There are 4 nested groupings, the coarsest first. Each group lies inside one group of the grouping before and may be the whole of it. The rows also spread widely along 16 directions, which tell nothing about the answers.
(in the rows, 128 means zero)
Known rows, each followed by its group in each grouping:
[175 146 126 106 111 127 107 149 107 122 130 120 118 133 130 184 128 160
 147 100 102  67 153  74 244] : zaruv pif pavav mun
[137 124 120 109  88 155 164 142  69 135 105 128 134 140 103 134 143 161
 102  90 156 130 151  86 219] : mure kot vifus panek
[137 138 116 114  85 146 166 104 127 102  95  98 161 131 147 142 128 177
 111  71 140 128 129  70 140] : mure tuz Rupa Viga
[204  82  58 120 125 133 143 117 127 101  88 144 151 134  78 126  82 168
  93 118 127 187 110 121 154] : sudes Pova fadu Timup
[152 137  67 130  72 149 134  72 173 113  89 115 187 139 171 142  81  82
 116 117 129 192 111 111 120] : zaruv bezem lezi dos
[115  95 143 111  50 132 175 123 197  81 111  81 153 115 155 142 163 141
  52 110 146 156 113 168  82] : Feme kazu Pege lakem
[ 95 178 107 113 130 114  95 145 133 105 163  93 209 101 175 138  83  96
 156 109 125  95 108 127  85] : sudes Pova Zaruk ralov
[167 132  75 126  76 140 103  93 165 119 102 111 161 102 134 139  67  87
 125 158 116 189 126 139 102] : zaruv pif pavav tope
[129 133  98 134 155  84 148 115  85 113 135 135 106 144 117 136 149 202
 110  97 127 119 150 158 116] : sudes ditar Gil roz
[102  91 181 115 103 139 130 196 138 158 115 130 113 120 116 120 178 140
 105 117 128  98 147 141 185] : zaruv pif tatak kabe
[154 112 109 127 116 100 130 145 166  78 158 129 109 151 151 133 121 163
 102 160 135  98  98 144 129] : sudes ditar Gil pes
[173 127 123 112  91 146 138 138  85 101 105  89 137  86 136 137  74 108
  87 143 136  91 137 154 116] : mure dofa Bas Vubar
[118 101 149 107 169  94 181 152 155 108 121  97 137  98  62 141 125 197
  60  78 130 103 113 177 104] : zaruv bezem tal sizam
[126 126 153 119 130  99 109 150 169 132 134 134 112 183 118 137 157 189
 140 147 139 147  96 114 163] : sudes ditar zev zit
[139 167 175 126 168  96 136 102 130 140 141 128  98 114  91  99 116 194
 117 129 110  71 152 126  92] : zaruv bezem tal leto
[ 61 119 178 144  54 134 140 167 194 127 166 146 139  75 187 128 129  88
 108 133 128 139 156 119 124] : zaruv mur zibel govun
[140 108 102 124  80 108 139 102  77 126 109 145 118 172 152 140 177 113
  88 106 139 133 173 191 184] : mure kot vifus mig
[115 154 120  93  82  90  94 110 146 100 139 125 149 143 132 149 135 172
 125 117 118  87 154 117 172] : zaruv mur papaz Gamo
[158  89 126 128  96  85 136 107  75  91  89 144 170 104 170 115 157 120
  48 106 107  83 218 205 113] : zaruv mur papaz dinus
[160 142  94 130 115 142 186  84 153 103 106 105 101 148  92 122  81 168
  88 107 134 123 105 110 124] : zaruv pif tatak vusoz
[102 146 148 127 120  72 126 160  72 111 164 139 122 130 135 152 127 187
 115 131 146 102 154 141 161] : sudes ditar zasav biliz
[ 95 130  83  61  95 146 100 171  84 161 136  59  83  99  65 154 169 127
 129 124 145 142 127 224 132] : Feme kazu Pege puv
[127 152 209 127  33  90  86  87 155 122  86 153 185 123 135 181  96 186
 131 110 111 156 202  36 215] : mure tuz Povif Navo
[156  98 163 120  99  84 122 160 102  95 172 157 100 118 152 130 159 169
  84 158 116  54 179 147 184] : Feme kazu gazav saf
[143 103  91 114 122 115 152 117 139 137 156 165 112 121  98  92 185 174
 110 104 118 137 147 129 142] : mure tuz big Bobu
[ 98 134 125 125  90 133  92 126 176 126 109 122 157 164 166 163 128 109
 156  86 114 134 122 117 170] : sudes Pova saz nazom
[118 105 122 141 159 114 124 148 167 152 161 150 152  88 128 126 116  99
 124 118 111 170 128 164  84] : Feme ledo posov suro
[152 138 121 121  94  76 122 106 183  69 148 135 158 144 155 151 111 187
 111 141 116 111 125  92 153] : zaruv pif pavav tope
[128 105  99 101  80  95  88 115 180 116 122 138 124 174 149 157 183 139
 123 123 111 138 139 165 175] : zaruv mur papaz Gamo
[147 123 111 133  38 133 118  65 200  99 101 112 119 108 176 148 124 139
 124 120 102 145 158 116  96] : mure tuz Rupa Viga
[ 44 170 109 118  86  95 122  76 160 134 168 127 124 122 117  82 158 158
 128 114 136 132 158 166  60] : mure kot vifus mig
[112 127  90 150 140 150 106 117 110 129  85 126 107 169 143 112  73 171
 163 104 124 100 125 103 123] : mure tuz Rupa Viga
[155  55  42 111 125 127 121 173 123  89  91  98 131 125 112 146 104 156
 100 126 137 142 101 190 129] : sudes ditar zev zit
[ 98 140  84  93  91 148 111 127 140 150  87  82 165 154  97 140 124 115
 134 110 151 198  92 156 134] : zaruv pif pavav mun
[112 116 107 129  83 165 156 145 107 137 104 109 157 136 181 125 177  53
 101  77 139 131 142 172 139] : sudes ditar zev zit
[141 114 157 146 148 140 127 111 186 159  57 121 161 105 104 130 124 167
 132  68  91 162 145  92 103] : zaruv pif pavav mun
[134 129  96 142 141 103 155 121 131 121 127 127 113 167 129 166  97 151
 117 117 136 166 101 143 145] : zaruv pif tatak vusoz
[168 153 125  95  80 139 133  98 198 116 136  92 129 114 101 142 109 143
 122 141 129 144  95 102 120] : mure tuz big Bobu
[ 96  93 140 105  92 139 158 185 115  99 120 116 159 109 129 101 154 182
  84 105 155 110 129 121 134] : sudes Pova saz nazom
[ 89 148 167 132 122 125 124 169 125 127 136 118 119 122 166 167 118 188
 152 105 129  96 139  67 160] : zaruv mur papaz dinus
[ 92 150 134 146 115 155 186 128  90 114 120 130  96 191 118 112  60 160
 102  93 170  79 108 102 174] : mure tuz Povif Navo
[145 139 138 135 106 168 170 155 127 123 135 126  74 209 179 109 151 174
 135 163 165 111  74  54 179] : zaruv pif tatak kabe
[129  73  88 105 120 162  90 192 119 125  79  83  99 124 130 137  95 149
 137 151 137 118 100 164 136] : zaruv bezem tal leto
[190 100 117 137 107 109 150  70 174 114  78 160 133 150  98 136 116 230
 108 113 118 204 133  59 146] : mure tuz Rupa Viga
[116  92  86 141 162 143 144 179 141 125 128 124 140  67  93  73  49 177
 119 155 138 149  97 114  51] : zaruv pif tatak vusoz
[146  70 139 163  93 110 144 111 222  82  93 153 156 107 167 121  78 165
  77 141 111 161 138 114  78] : zaruv mur papaz Gamo
[142  96  83 131 149 100 130 131  87  98 128 155 120 161 120 103 100 223
 114 148 146 139 125 119 126] : Feme ledo posov suro
[186  89  62 123 161 154 162 131 182 111 115  84  78 106 115 109 123 153
 108 138 115 125  75 169  39] : zaruv pif tatak kabe

New rows, each followed by its group in each grouping:
[161 119 117 110 138 129 118 159 100 150 129 140 134 121 100 108 104 141
 122 172 143 161 111 127 149] : zaruv bezem tal leto
[129 136 100 113 117 127 134  99 140 108 106  97 153 169 153  91 149 166
 119 136 156 138  94 142  66] : mure kot vifus mig
[120  89  89 129 148 148 106 152  50 148  58 124 157 159 126 139 105 126
 126  79 135 143 145 162 164] : Feme ledo posov suro
[107 114  86 124 104 132 154 149 132 110 151 105  99 120 147 147 130 177
 128 133 157 161 105 127 106] : mure kot vifus panek
[121 121 102 101 111 135 147 122 117 117  95  66 114 138 159 157 169 125
 102  89 134 112 121 203 102] : zaruv bezem tal leto
[136 162 100  91  72 150 170 120 123  80 140  78 133 138 138 129 109 162
  98 128 161  90  99  94 148] : zaruv bezem tal sizam
[130 154 117  96 141 109 111 144  69 132 142 110 146 132 141  89 132 142
 122 180 154 109 117 165  90] : zaruv bezem lezi dos
[138 135 141 112 138 124  95 177 123 154 135 121 125 133 104 136 122 151
 154 163 141 153 101 120 151] : sudes ditar zev zit
[114  82  84 149 133 131 140 122 187 126 117 159 128 116 126 103 126 172
 123  88 110 157 130 116  99] : mure dofa Bas Vubar
[132  93 118 132 175 116 193 133 105 133 110 135 131 144 147  95 201 165
  75  84 138 130 126 175  86] : zaruv bezem lezi dos
[203  56 100 131 127  47 127 100 144  65 102 172 206 159 148 160 119 159
  55 124 115 174 143 168 157] : Feme ledo posov suro
[154 135  92 112 166 150 135 138 165 123 139 113 152 140 156  96 140 150
 146 114 123 100  79  89 102] : zaruv bezem tal leto
[113  96  75 106  87 134 115 140 115 141 122 158 153 139 125 100 197 140
 125  90 126 167 155 138 173] : sudes Pova fadu Timup
[184 108  82 125  91  92 138 112 107  91 134 148 157 107 139 127 107 138
  81 157 122 153 156 148 133] : zaruv pif pavav mun
[179 132  98 164 133  96 120 105 143 117 180 200 135  87 128 118  55 108
 125 138  84 135 168 111 139] : sudes Pova fadu Timup
[135 146 125 153  81 132 169 100 130  78 127 133 174 135 189 126  80  93
  84  90 128  90 144 112 137] : sudes Pova Zaruk ralov
[131  78 119 115  87 139 138 153 118 116 103 133 105 142 151  92 182 148
  85 139 138 110 146 168 133] : zaruv mur papaz dinus
[126 141 157 157 132 157 130 165  82 145 112 107 131  92 167 165  51 112
 150 125 138 124 139  95 129] : mure kot vifus panek
[110 126  78 121  43 176 170  74 182 116 100 126  97 120 101  73 128 151
  91 100 130 145 151 107 110] : zaruv mur zibel govun
[160 134 132 103 120  97 159 133 152 108 153 142 224 133 133  99 113 119
  72 172 165 179  76 120 118] : zaruv bezem lezi dos
[156  95 122 106 124 100 143 149 144 111 143 116 128 122 143 139 183 121
  86 129 128 138 116 206 107] : sudes Pova Zaruk ralov
[ 89 143  98  72 106 127 112 173  50 145 137  86 117 129 121 132 210 169
 140 103 146  94 147 163 162] : zaruv pif pavav mun
[131  93 139 161 145 108 154 152 109 138 125 168 111 106  92 149  57 146
  97 101 121 138 153 136 170] : mure tuz Rupa Viga
[189 134 148 118 109 123 115 123 116 123 140 130  90 101 138 124 150 181
 130 155 112  82 168  95 141] : mure kot vifus mig
[155 132 103 124 139 164 156 133 106 159 155 137 106 117 129 106 156 124
 133 119 132 153 128 110 121] : Feme ledo posov suro
[ 94 145 146 151  62  83 129 114 183  87 169 143 117 133 133 159  55  94
  82 135 122  87 147 179 162] : sudes ditar Gil roz
[135 113 144 126 119  78  98 150 102 123 130 152 156 161 144 117  94 143
 114 200 158 170 107 157 130] : mure tuz Rupa Viga
[165 117 148 112 143  91 103 157 111 124 159 131 101 128 123 156 148 138
 111 142 107  82 145 177 161] : Feme kazu Pege lakem
[123 128 149 101 197 125 119 159 145 164 128 106 158 148 123 126 208 194
 157  96 131 159  84 108  98] : Feme kazu gazav saf
[ 72 163 168  74 110 102 139 141 126 160 129  81 120 147  60 137 201 191
 110 109 157 153 114 171 129] : zaruv pif pavav mun
[134 120 138 114 119 165 159 142  93 182 102 120 125 119  91  98 173 139
 106 122 152 206 129 138 113] : Feme kazu Pege puv
[137 101 155 123 103  95 145 157  74 121 119 160 131 134 100 135 112 174
  78 144 153 144 150 137 193] : mure dofa Bas Vubar
[173 129 130 100 147 116  99 158 127 164 151 129 101 137 144 149 181 166
 164 181 132 177 101 111 147] : zaruv bezem lezi dos
[ 92 114 158 124 144 125 128 147 170 168 118 141 102 152  53  78 161 156
 111 107 130 120 123 170 129] : sudes ditar zev zit
[157  95 102 113  79 110 113 130 126  78  98  95 116 122 146 164 108 138
  93 130 119 103 144 190 130] : sudes Pova Zaruk ralov
[135  94  99 136  82 160 138 136 182 107 116 138 123 145 156 125  98 130
 117 119 123 121 116  90 181] : zaruv bezem tal sizam
[104 126 119 139  92 136 140 136 110 135 145 134  74 124 140 132 136 116
 119 113 127 128 154 171 136] : sudes Pova fadu Timup
[148 177 149 151 104 122  96  97 194 128 152 122  80 119 146 147  81 147
 166 163 104 120 129  96  98] : sudes ditar zasav biliz
[135 146 144 108  86 118 117 121 173 140 130 124 194 100 110 163 103  99
 123 105 121 174 126 105 162] : mure tuz Rupa Viga
[ 46 122 171 105 126 127 135 211  98 135 123  99 140 129 155 146 170 173
 126  92 158 101 123 130 149] : zaruv mur zibel govun
[ 70 143 141 120  61 138 115  90 122 131  91 110  84 154 100  61 136 144
 100 128 138  95 166 204  84] : sudes Pova fadu Timup
[ 97  89 103 130 121 131 156 146  67 122  63 107 117 190 129  87 155 204
  94 138 186 178 105 178  84] : sudes ditar zev zit
[ 68 163 186 109 144  95 121 160 126 150 154 128 167 159 154 150 183 114
 126  71 125  70 139 148 170] : zaruv mur papaz Gamo
[156 133 142 136 118 110 112 133 119 123 130 136 108  93 141 146  73 163
 129 161 113 111 159 104 139] : zaruv bezem lezi dos
[118 101 122 112 127  99  89 210  86 157 179 145  78 112 160 170 160 135
 156 176 132 147 137 164 186] : zaruv bezem tal leto
[107  98 134 105  81 123 115 142 177  80  87  81 195 113 136 121  93 103
  74 116 132 102 111 202  80] : sudes Pova saz nazom
[101 144 196 129 152 103 136 152 148 134 114 111 159 139  85  92  93 166
  96 154 159 134  93 150  73] : sudes ditar zev zit
[159 128  97 100  95  92 127  97 122 111 134 135 133 129  74 108 140 112
  64 130 124 110 156 214 136] : sudes ditar Gil pes
[170 122  62  91  72 120 133 102 164  59 129  96 133 178 137 150 120 156
  96 127 143  87  92 134 177] : mure kot vifus mig
[132 143 147 150 165 142 149 164  94 156 147 140  87 145 157 119 102 138
 142 156 146 119 106 106 135] : zaruv bezem lezi dos
[130 110 115  95  40 129 126 147 167  92 161 112  92 148 173 130 179 135
 107 169 146 107 107 154 153] : mure dofa Bas Vubar
[111 131  83 132  70 141 120 121 168 108 152 129 115 125 149  87 108 118
 122 163 137 133 119 144  90] : sudes ditar Gil roz
[146  86 104 130  67 178 125 111 124 153  55 139 125 103 120  92 141 157
 119 119 126 193 169 100 121] : mure dofa Bas Vubar
[151 128 150 106 148 144 132 180  81 141 115  81 157  92 112 163  98 141
 119 130 147 150 105 127 126] : Feme kazu gazav saf
[147 125 108 103 153 101 168 154  97 118 162 127 150  59  77 119 107 177
  81 128 136 135 138 138  93] : zaruv mur papaz Gamo
[132 116 132 127 130 105 116 159 108 154 163 163 123 143 132  97 174  60
 101 141 124 105 149 213 158] : sudes ditar zev zit
[164  66  79 136 165 174 153 165 105 150  64 126 155 122  99 107 103 121
 109  94 137 198  97 146 112] : sudes Pova Zaruk ralov
[ 18 127  66 120 100 159 117 120 129 110 117 110 138 127 131  43 129 215
 144  75 140  79 153 109  61] : Feme ledo posov suro
[182 120  80 104 171  82 181 135 149  99 199 148  98 139  45 142 101 162
  75 108 128  89  85 158 181] : mure tuz Rupa Viga
[127  88 106 159 175 126 157 149  89 142 121 187 141 148 145  68 126 166
 110 122 137 150 136 112 128] : zaruv bezem tal sizam
[169 126 149  97 121 177 176 186  73 105 101  63 171 131 170 132 145 136
  89 112 166  87  86 101 134] : Feme kazu Pege puv
[164 127 106 127 158 141 171 120 113 129 123 121  84 142  85  95 103 171
 101 133 143 119  96 141  98] : mure dofa Bas Vubar
[166 124  79 141 105 108 147 126 172  62 150 135 198 117 148 137  34 129
  93 150 140 159  85 100 114] : sudes ditar Gil roz
[ 89 158 157 120  95 141 123 157  71 112  91  80 151 152 189 148  80 162
 131 141 170  98 116  98 140] : zaruv bezem lezi dos
[ 75 127 110 115  64 153 124 111  87 126  88 105 126 196 163  88 173 148
 116 126 166 139 135 159 121] : Feme kazu gazav saf
[100 143 118 110  73 173 126 156 118 122 116 107 160 168 172 121 107 104
 133 129 162 110 100  90 191] : zaruv bezem tal sizam
[120 109 113 150 100 165  85 110 106 133  37 104 107 153 126 147  49 135
 139 105 112 119 158 141 148] : Feme kazu gazav saf
[ 94  75  86 137 213 113 141 224  77 128 159 145 154  75 125 104 118 167
 126  89 130 121 120 165  83] : sudes Pova fadu Timup
[121  82 152  98 110 168 145 202 184 146  98  84 177  94  76 161  98  61
  81  92 144 155  70 177 160] : mure dofa Bas Vubar
[134 125 117 160 159 159 174 126 152 133 128 142 121 124 135  82  76 136
 115 121 130 127 106 100  87] : zaruv bezem tal sizam
[ 84 156 100 125 150 137 136 146  82 160 127  97 112 134 107 123 109 125
 138 111 147 142 112 175  98] : zaruv pif pavav mun
[128 110 132 118 139 138 132 144 163 133  93  83 156  83  83 140  84 153
 106 108 128 169 106 151  69] : Feme kazu Pege puv
[223 153 143 136 125 132 159  66 132 107 125 137 154 128 161 104 123 132
  97 133 110 111 146  86  99] : Feme ledo posov suro
[192 121  92 144 128 100 109 135 133  85 148 157 154 124 157 138  64 139
 121 159 114 108 129 100 150] : sudes ditar Gil pes
[ 75 149 116 127 110 139 110 118 120 147 114 117 138 127  97 125  87 145
 137  96 130 141 146 129 134] : Feme kazu gazav saf
[150 136 144 146  76 142 131 159  95 114 181 149 152  94 210 105  89  33
  98 183 134 102 150 141 124] : Feme kazu Pege lakem
[209  84 120  80  68 126  78 121 100 150  69 127 129 103  72 140 173 135
 100 142 110 151 190 167 201] : mure kot vifus mig
[140 195 167 132  72 146 121  76 153 117 109 114 103 200 197 145 118 125
 147 136 128  90 127  69 166] : zaruv mur zibel govun
[121  94  98 132  97 157 156  96 179 138  79 142 173 138 101  73 119 140
  99  99 140 198 113 114  97] : mure tuz big Bobu
[117 146  67 140 115  85 127  85 117 119 124 142 128 174  95 161  73 128
 115 114 135 183 128 176 155] : sudes ditar zev zit
[182 103 129 116 130 138 179 114 109 118  86 135 126 195 104  98 179 224
  79 120 158 165 103  93 145] : Feme kazu Pege lakem
[186  91 152 138 107 142 108 137 182 116 108 144 154 123 179 133 136 146
 130 138 101 136 135  69 149] : Feme kazu gazav saf
[128 140 184 109  85 107 120 121 127 110  75  82 159 120 137 142 136 185
 100 134 135 121 149 131 110] : zaruv pif pavav tope
[102  84  93  98 124 163  86 168  98 160  55 115  78 177  63  84 139 206
 139 138 149 130 120 151 157] : zaruv mur papaz dinus
[130 118 115 139  98 144 112 110 135 125 107 161 159 116 157  25 107 161
 122 170 130 127 155  86  77] : zaruv bezem tal leto
[211 131  89 121 120 146 116  91 120 117 104 137  90 194 160  98 135 167
 141 175 126 114 113  87 158] : zaruv bezem tal sizam
[169 109 176 112 144 149 149 165 148 154  99 105 149 113 107 130 178 114
  95  96 124 127 115 148 134] : sudes ditar Gil roz
[119  96 133 128 164 157 109 161 132 120  53 106 145 176 128  94  88 214
 145 109 144  92  86  91 112] : mure tuz Povif Navo
[141 135 121 121 157 124 113 158  77 124 115 114 134 133 123 131  91 168
 141 126 135 104 121 123 131] : sudes Pova Zaruk ralov
[122 120 136 126 178 139 107 182 116 138 124 120 166 111  98  95  67 115
 119 111 120  65 116 146 123] : Feme kazu Pege puv
[136 102 119 120 117 193 143 161 162 134  76 103 136 198 155 126 126 148
 145 110 163 159  48  73 162] : mure tuz Povif Navo
[174 121  98 110 112  99  88 130 137 105 127 102 108 105 127 198 100 132
 135 129  98 121 140 171 146] : sudes Pova Zaruk ralov
[ 94 107 187 113 113 113  99 153 152 148  91 118 148 157 138  84 196 146
 109 134 128 107 137 182 110] : zaruv pif pavav mun
[136 134 108 113 116 174  97 112 191 154  92 110 156 134  63  95  74  90
 127 107 113 132 103 134 131] : Feme kazu Pege puv
[100 164 121  91  67 129  98  96 130 151 140 110  99 109 110 118 189 128
 138  98 106  88 182 164 136] : mure dofa Bas Vubar
[185 131 105  78 157 170 177 166 126 133 136  82 191  91  84 135 130  83
  95  68 134  96  77 125 151] : mure tuz big Bobu
[133 106 184 118 141 100 122 187 113 128 132 147 124 167 126 153 156 209
 125 118 141  89 125  86 229] : mure kot vifus mig
[139 127 176 130 228 144 143 238  42 190 160 127  83 131 115 143 143 116
 149 116 140 100  97 157 163] : sudes Pova fadu Timup
[170 136 115 106 142  85 143 156 144  79 195 117 134  81 153 159 120 176
 110 146 118  87 116 114 111] : zaruv mur papaz dinus
[140 127 158 119 111 133 136 180 131  93 118  91 138 145 173 163 105 167
 121 144 146  87  92  90 164] : zaruv pif pavav tope
[ 69 100  90 156 122 123 157 129 139 125 110 127 111 135 121 126 100 148
 103  84 131 149 135 177 102] : zaruv pif pavav mun
[174 107 108 117 135 110 117 137 116  76 128 121 159 127 168 141 113 159
 109 114 113  59 139 124 140] : Feme ledo posov suro
[147  78 115  98 124  97  81 130 139 145  99 161 164 133  86  91 176 170
 116 127 111 147 154 158 148] : mure tuz big Bobu
[119 111  73 113 116 134 137 155 175 100 138 104 183  90 164 140 136 151
 133  96 121 145 107  98 105] : zaruv pif pavav tope
[128 121  81 111  92 175 144 127 182 153 170 134  84  86  84  71 163 115
 118 119 113 132 135 135 113] : Feme kazu Pege puv
[158 125 132 126 104  92  98  98 174 115 113 144 172 139 164 161 121 148
 132 134 107 169 138  99 155] : zaruv bezem tal sizam
[125 104  97 142  89 140 170 130 118 109 124 136 137 121 155 121 104 123
  89 121 148 160 124 138 118] : mure dofa Bas Vubar
[106 152 133  99 116 121 131 110 112 147 117 124 158 183 136  78 196 169
 127 136 166 170 101 128 100] : mure dofa Bas Vubar
[165 116 140 133 117  89 149 132 108  95 153 137 127 109 151 145 123 148
  78 137 122 112 154 154 131] : Feme kazu Pege puv
[178  98 160 134 108 112 122 149 152  76 106 118 157 132 190 160  83 161
 109 149 126  99 114  99 138] : mure tuz Povif Navo
[114 130 150 105 122  81 141 152 148  89 135  82 158  90 105 176 122 163
  85  81 121  77 138 174 123] : sudes ditar zev zit
[100 109  60 172 202 120 136 147 119 147 185 161  43 143 151 108 125 135
 153 107 106 105 126 186  85] : Feme kazu Pege puv
[186 153 160 130  72 117 153 119 158 111 168 146 126 144 149 125 123 104
  93 191 145 146 111 105 162] : sudes ditar zev zit
[ 85 113  87 120  97 146 136 143 139 140 135 122 112  88 124  86 124 154
 122 141 144 157 133 143  80] : zaruv bezem lezi dos
[220 163  75 114 132 117 144 119  71 111 178 142 141 129 173 170 126 126
 139 136 126 132 120  74 184] : mure dofa Bas Vubar
[139 138  92 129 165 134 143 151  94 157 177 158  90 137 121  97 159 152
 151 128 133 143 116 116 135] : sudes Pova Zaruk ralov
[137 129 102 116  85 155 132 117 111 138 114 118 130 118 122 127 138 115
 108 102 124 141 153 141 140] : Feme kazu Pege lakem
[ 95 143 129 106 126 110  82 152  86 156 139 135 117 119 122  99 141 126
 138 152 125 104 163 177 121] : zaruv mur zibel govun
[ 87 139 161 172 143 117 169 119 155 142 166 150  78 136 134 131 108 135
 110 103 120 124 137 146 111] : Feme kazu gazav saf
[ 91 120  87 139  70 137 109  96 129 139  90 151 138 123 103  96 123 141
 118  76 112 134 193 139 145] : sudes ditar zasav biliz
[ 95 132 158 124 117 150 159 164 119 124 109  73  95 173 148 164 124 147
 110 112 166 123  81 152 131] : Feme kazu Pege puv
[161 132 174 122 131 174 182 150  88 155 103 112 142 156 113 118 140 102
  82 108 157 133 105 121 168] : Feme kazu gazav saf
